The first 9 rows are patterns. Each new row is the sum of 3 different patterns, raised or lowered, with some noise. Before adding, each is slid sideways (what falls off one end comes back at the other) and multiplied by a number that may be negative. Names go in the order of the patterns.
Some rows, each with the names of its patterns after it:
[ 23  15   8  18 -22  -1 -11   4  12 -24   8   8  -4   0  -1 -20  -1 -18
  -6   0  -2   9   0 -19  -3  -7  -8  23  -8 -14 -10  20 -13   6 -18 -14
   7] -> q179
[-21 -17  16 -12   9  15 -18  21 -23  12 -18  10   5 -22  18 -10   6   1
  22  22   8 -21  -6 -14   0   0   3 -21 -12  14  11  -2 -13 -15 -20 -20
  22] -> q742
[  2   8  17  16 -24 -12  15  23  -6 -11 -21  19  -3  -2   4  19   1 -11
 -22   3  13  -4 -14  -3  24  -4  23   0 -16 -16  16 -10 -13 -24 -12  17
  -3] -> q111
[ -4  12  20  -7  11   4 -17  21  -5  17  -9  -2  -1   6  -5  15 -16   9
 -21  16  -7  21 -18 -20  18 -17  17  -7  -4  -7 -15 -10  20  -8   8 -21
  -9] -> q65
[-12  -1   4   3  24  14  -1  12   2   4 -20 -17 -12  10   0  -4   8  22
  22   0   6 -14 -19 -11  -3  14  12  14  -6  -6  -4 -22  -4  -9   4  -3
  13] -> q569
[-18  13 -13   9  11  -8   2  23   9  -1  11 -17  13 -12 -16  -7 -13 -22
  11  22  10 -10  22   3  -2  16  24 -17 -22  -8  -7 -10  20 -21 -17  15
  -1] -> q377
[ -5 -16  -7   9 -14 -18 -14 -17   8  11 -18 -22  -1  -2  22 -14  18 -16
 -13 -16   1 -17   7  13 -21 -10   8  12  -5 -17  19  15   6 -23  15  23
  10] -> q888
[  6  -9  13  21  -9  12 -19  21   3  21   2 -14 -21 -14  17  16  20 -10
   6  16  10 -12  -3  17  11 -21  20 -14 -23  24   6   0  -9  24  -7   1
   5] -> q728
[ 19  -1  20  20   6  -3  15  -4   4  -4  10 -15   9   5 -10 -22  -7 -16
 -19 -19  11  -4  -7 -16  15 -18 -12 -14  16  -5  21   8  10 -10  16  11
 -13] -> q479

New rows. What belongs after each?
[-24   0   0  10  23 -26 -11  39 -15  25  10 -31  -4  -9   0  -3  -5  16
 -16  -7   0   2 -31  14   0 -12 -10  12 -27   1 -14  -4  32   5  11 -20
  19] -> q179 q65 q728
[ 12  -2   9 -26   9  13   8  -8  15  33  24  22  11  -5  -5  29   4   1
  -8   6  36  23  14  29  13  32 -29   5  33  15  -5   1 -24  14  -4   6
  12] -> q179 q111 q479
[-13 -16   0   7  24  34 -40 -13  -3  14 -24 -30  -3  11  -3 -20   5  37
 -18  23  -5 -34  -8   2  -6 -13   1  18  -1  -4   2 -20  -2  29  -4  51
 -24] -> q888 q728 q479
[-48 -10  -5 -13   6   0 -10   4  -5  14   9  -9 -17 -14  12 -21 -35  10
  -1 -11 -39  -2 -16  -4 -14   4 -25 -19 -11 -16  20 -14  13 -27  -4 -10
 -15] -> q111 q888 q728
[-16   1  -1   8  18 -12  29  35  17   7  13  44   4   0  -8  -9  32  -4
   2  -7  -1  28  13 -21 -17   4   7  37  -9  18  -9   5   9  16 -12  16
  13] -> q742 q569 q888
[-14  44 -32  23 -42 -16 -54   2 -20   8 -42  -1 -27 -36   5  14  11 -16
 -18  -7 -32  12 -27  14 -54 -19 -26  -4   1  25 -36  -4 -36  16   7  -6
 -53] -> q111 q65 q888
[ 19  30   3  28 -11  -6 -15  16   7   5  15   5   7   1 -25   8  24   2
  -3  21  -5  -1  29  20  -6  20  31  25  37  20  42 -14  25  31  24  14
  25] -> q65 q728 q479
[  1 -20 -16 -12 -29   9 -29 -20 -39 -29 -19 -45  -2 -18 -29 -23  -7  -8
 -17 -36 -18 -25 -15  -5 -16 -21 -24   0 -28   2 -13 -26 -10 -36   1 -20
 -27] -> q742 q65 q479
[ 22 -10  28 -24  17  -4  31 -20 -23 -49  12  36 -13  13 -23  16  30  -2
  -4   3  -6  -1 -28  38   6 -24   1  -8  11 -19   1   5 -34   4  -1   5
   1] -> q111 q65 q728
[ -5  -2   7  15 -18   0  16  21   9  -3 -11   7   0 -14   5  20  -5 -16
  -1  -1   5   5 -21   4   8   5 -13   3 -17  20  -9 -10   5  -1  -1 -18
  -7] -> q179 q111 q479
[ -9  17   5 -22  31  -3 -22  31   5  21  32 -14 -12  27  34 -11  20 -13
  13  -4  12  32  -5  16  17  15   8   7  46 -22  23  31  27  -9  -3 -22
  -9] -> q179 q377 q728
[ 14  12   6   4  -5 -20   6   5  15   8  12 -17   9   6  -5  -9  -6 -26
  11 -21  26 -33 -22   0 -29   9 -31   1 -16 -22 -33   5 -26   7 -25   0
 -14] -> q742 q65 q479
[16  9 38 12  3 26 27 37 22 12 30  7 33 26 10 21 10 15 12 46 15 14 18 30
 11  1 17 15 52  1 20  4 23 42 45 20  0] -> q377 q888 q728
[-10  32   3  10   9   6   1  21  16  20   1  -4  17 -13 -29 -18 -30 -27
 -10  35  16  -3   5  13 -20  -2  10  10 -13  29   9  11   7   6  -3   7
  20] -> q569 q377 q479
[ 17  41   9  15 -15  24   7  10  30  20  14  27  -7  60   9   8   5  36
  40  24  26  36  39  26  17  28  38  31  27  13  41   8  23  19   9  -4
  29] -> q179 q65 q888
[-21  -4  -5  31  12 -13 -15  12 -14  23  24  24  -1  24   1 -30  44 -12
 -12  -5 -28  40   0  24  -5  26  -6 -32  -5   4  21 -38 -19   8  31  17
  24] -> q179 q742 q888
[  8 -23 -15  -6  -5 -20 -28 -10  17  18   3  -3  -2 -14 -11  -1  -9   3
   1   3   2  10   7 -38   6 -10 -14   9   5 -28   9 -10  20   5   4 -10
  -3] -> q742 q111 q569
[ 40  25  50  26 -29   1  18 -24  10  -9   1  11  25  -9 -12  34 -12  47
 -19  39 -32  -6 -23  38 -15  47  37 -21  12  26  39  -4  -8  42  47  14
  17] -> q742 q65 q888
[  3  37  -6 -17  30 -13  -7  -7  -2  34  29   1  26  35  17   9  18  -6
  24  -2  -2 -25  -4 -18  33  20  11  -8  23   8  13  23  36  -6  -6  26
  -9] -> q111 q377 q888
[52 28 37 39 10 34 28 20  5 32 17  0 -2 54 45 29 27 30 21 44 38 17 36 36
 -5 21 15 37 37 27  4 30 34  8 33  0 43] -> q111 q377 q728
[-14 -21   4 -20 -40   7 -30  -3 -25 -13 -37 -21 -30 -12 -10  -8  -2  -2
 -17   0  18  -3 -28   6  20  -6 -33   4  -3  -7 -12   9   1   8 -22 -29
 -20] -> q377 q888 q479
[-21 -17  16   7  18  32 -26 -24 -23  -5 -50 -14   7 -21 -43 -25   2   6
   0 -15 -31  25  16 -26 -16  13  -8  -5 -40 -33   5 -15 -35  -1 -13 -17
   5] -> q111 q569 q377
[-22   7 -28   5  27  61   1  38  53  27  37   5  13   6 -20  11  -9  33
  27 -11 -43  30  28  36   1  23   9  24  -6   0  21  43  21   7  -1  12
  40] -> q179 q111 q377
[ -2  -5  26  -5 -23   9   5  13   8 -10   9  33  13   7  -1 -19 -15   5
  -2 -23 -12  -2  13 -16  27   4  -7 -12   0 -10  10  15  -9  -9  26  10
  -1] -> q742 q377 q888
[ 21  24 -10 -25   8  40  26  46  26  22  18  39  14   8  -6  24  24  46
  20  40  -1  34  37   9  19   5  -9  41 -21  23 -15  49  -2   3  35  22
  40] -> q742 q569 q479
[51 17 54  1  3 57 21 -7  3 20 46 26 16 31 47  5 14  9 19 46 31 23 46 22
 51 38 32  0 39 40 33 25  3 -1  2 18 23] -> q179 q742 q888
[ -2  27 -10  -2  64  63  43  47  81  66  -6  33  65  57  -6  31  16  55
  27  18   2  49  19  16   2  16  63  17   9   9  51  26  54  23   8  19
  41] -> q111 q377 q479
[-13 -29  -7   3  -3   1   8  20 -32 -15 -10  -8  13  -3  -8  14  -1  11
   0  -8 -11   3  15 -15 -10 -29   4 -32  -9  -4  24   5  17 -14 -14   6
   6] -> q742 q569 q888
[-27  -4   6  26   8  16  -9  15 -27  39   4  -2 -38 -17  30  16  28   2
 -20  12   2  -3 -18  14 -13 -26  31 -28  -5  26  14 -22 -30  22  24 -11
   5] -> q111 q65 q728
[-24   0 -30   0  -3 -25   0 -15   3 -13 -14   3  10 -18  -6 -10 -12  -7
  -3 -28 -24 -27 -19   6 -14  -6 -14 -20  -3  -8  -6 -26   4 -29  -3 -37
 -23] -> q742 q65 q377
[ -6  13   2  19   5 -11  18  15 -32  36 -16 -25  31   7  12 -19   3 -15
   4   1  22  -8  16  27   9   6 -22  -2 -11  27  31   5  -4  -1  -4  14
  -1] -> q179 q569 q728
[ 34 -21  -6  10   9  32  50  15  16 -13   7   6  20   3  -9  30  -1  -4
   5  39   9  27  29  -1   8  10  21  -2   3  -4   5  15  15   0   0  14
  -6] -> q742 q569 q728
[ 20 -30 -47  10 -33  -3  -5 -17 -10 -30   2 -39  -9  -8 -47  -5 -38   2
 -25  -6 -12  11 -50 -31 -36  10  -6   5 -27 -28 -17   1  -8 -31  -9 -28
 -24] -> q742 q569 q479
[  8  17 -11 -13   1  18   6  -8  17   7  40  16 -11  -9  -3  12  -5  16
  21  21   5  16  -6 -24  18   3  20  -5   6  -6  -2  27  28  37   8   6
   1] -> q569 q888 q728
[  5   9  -3 -12   7 -11   7 -57 -11  -1  -7   3  12   5   9 -11 -40 -55
 -19   6 -14  42  -1  12 -18  -2   8 -11 -22  -8  -3 -21  10  12 -15  11
   0] -> q179 q742 q569
[  2   5   1   9 -52   4 -19  -5 -26   1  36 -15  -8   5 -21  -7   7  -3
 -20 -43 -24   8   0  17 -20   2 -11 -14 -24  -4   1 -16 -25  -4  -7  -4
 -24] -> q111 q65 q888
[ -1  15 -22  10 -10  19  25  11 -32  -9  -1 -25  28  18 -27  -5  13  -3
  10  -6 -11   8  11  38  -6  41 -38  18 -24  32  31 -39  15 -17  15  12
  17] -> q179 q65 q728
[ 12   0   5   3  25  47  32   6 -12  -9  14  -9   7   7 -41 -20  38  33
  27   4   4  -6  18  12 -12  13  37 -18  16 -12 -24  21  25 -19 -18  14
   4] -> q179 q377 q728
[-23   2   4  12  -9  -4 -26  20  10 -31   5  -8 -12  16 -15   4 -14   0
 -12 -19   2 -15  10 -16 -14 -13 -15  -4   3 -19   9  -4  -4 -11  -5   5
 -13] -> q742 q111 q65
[-32 -33  -8  -6 -17   1 -11 -18 -43 -34 -24 -47 -26 -21 -28 -39   0 -12
 -17  11   7 -36  -4   5 -16 -32 -34 -30  12 -17 -34 -16  -4  -9 -31 -23
 -46] -> q569 q377 q888
[24 32 33 -5 33 22 -7 23 -6 16 41 10 17 24 30 58 32 16 13 28 24 14 15 24
 -2  2 47 63 47 34 -5 23 60 22 10 14 40] -> q742 q111 q377
[ -3  16   9  14 -27   7 -33   3 -18  -1 -18  46 -14  10 -24  31  -1 -16
  32 -20   1   8  20 -30  19  -7  11 -33  35  -9   1   8 -37  -2 -43 -15
 -21] -> q179 q65 q728
[ 13 -26  19  -2   5  -6  14  -6 -32  23   0  28  12  22  -4  20  18  -5
  -4  33   1  18   2 -14  26  -1 -14  12 -13   2  15   2  18  21  -8  21
  18] -> q179 q65 q377
[ 12 -10  16   5  21   7  10  -8  19 -17  28  -6  30  22  30  23  27   5
  20  14  30 -14  28  17   2  25   7   5  -4  14  32  12   2  13  -7  15
 -13] -> q742 q65 q479
[  6 -19  22 -21  -4 -36 -19  21   2   4 -21   6   8   1 -15  -1   1 -14
 -18  -4  17  13  -6 -24   2 -11  24 -29   6 -37  -7  15   1 -13  -7   9
  23] -> q179 q111 q65
[  0 -33 -29 -31 -33   5 -59 -11 -50 -25  -1  -9  -3 -22 -41 -36 -30 -34
 -28 -21   8 -19 -44 -23  -4 -22 -21  22 -55 -20 -13 -12 -61 -13 -36 -29
 -27] -> q179 q65 q728
[-27  26   0   1  41 -32  18 -22  24  -9 -20   6  19  11  -5 -16   6 -27
  21  53 -13  15   9   4  -3  23  26 -12 -10  16   8  -7  35  -1  15 -12
  24] -> q742 q65 q728
[-16 -18 -35 -40 -21 -41 -10 -18 -28 -30   3 -32   3 -55 -16 -27  16   5
 -28  13 -31  -9 -27   7   1 -27 -30 -23 -31 -22 -28 -26 -21 -38 -18   0
 -19] -> q179 q742 q377
[ -9 -12 -26  -5 -18 -13   8 -25   4 -10  24 -29  -6 -20 -17 -17   7  -7
   1  -3  -3 -11  -2 -23 -20 -20 -11  11 -13  -1 -13 -28 -17  -8 -25   1
 -24] -> q179 q65 q569
[ 21  19  10  -8  23  -1  28  17  39  28  12 -11  -7  21  43  25  11   9
  15  37 -23   1  22  26 -24  55  -7 -13  40  12  20 -16  26  18  -9  -2
  21] -> q179 q888 q728
[ 37   3  30  -8 -11   4   2  12  18  35  21 -21  35  12  15  19  27   7
   5  10  10  -7  37 -25  -6   7  24 -19  15  23  14  32  -8   3  18  12
   6] -> q65 q569 q377
[ 11  38  12  15   7   5   2  12   6  20   4   7  18  12   9  37   8   7
  13  -9  16   1   6  -5  12  19  21   3  18 -23  -8   0 -11  37   5  25
   0] -> q179 q742 q377
[ 12   3 -49 -14 -34 -24 -11 -22   9 -35  -8 -33   7 -31 -33  -9 -15 -15
   0  -7 -23 -19  20  -1  -3 -10  27  13   0   4   3 -26  -7 -18   5 -36
   7] -> q111 q888 q479
[ 42 -17 -13   3  48  -9  22  -5  27  52  46  27  17  22  -1  18  11  34
  40 -17  10  13   4  19   0 -10  16  17  10   5  19  28  36   4  12  27
  21] -> q179 q111 q569
[  9 -14  45   7  14   7  42  49  47 -13  26  16  26  -1   5  15  12  32
  17  26  41  -6   0  -1  18  27  33  40  17  21  35  27  31   6  26   0
  25] -> q111 q65 q569
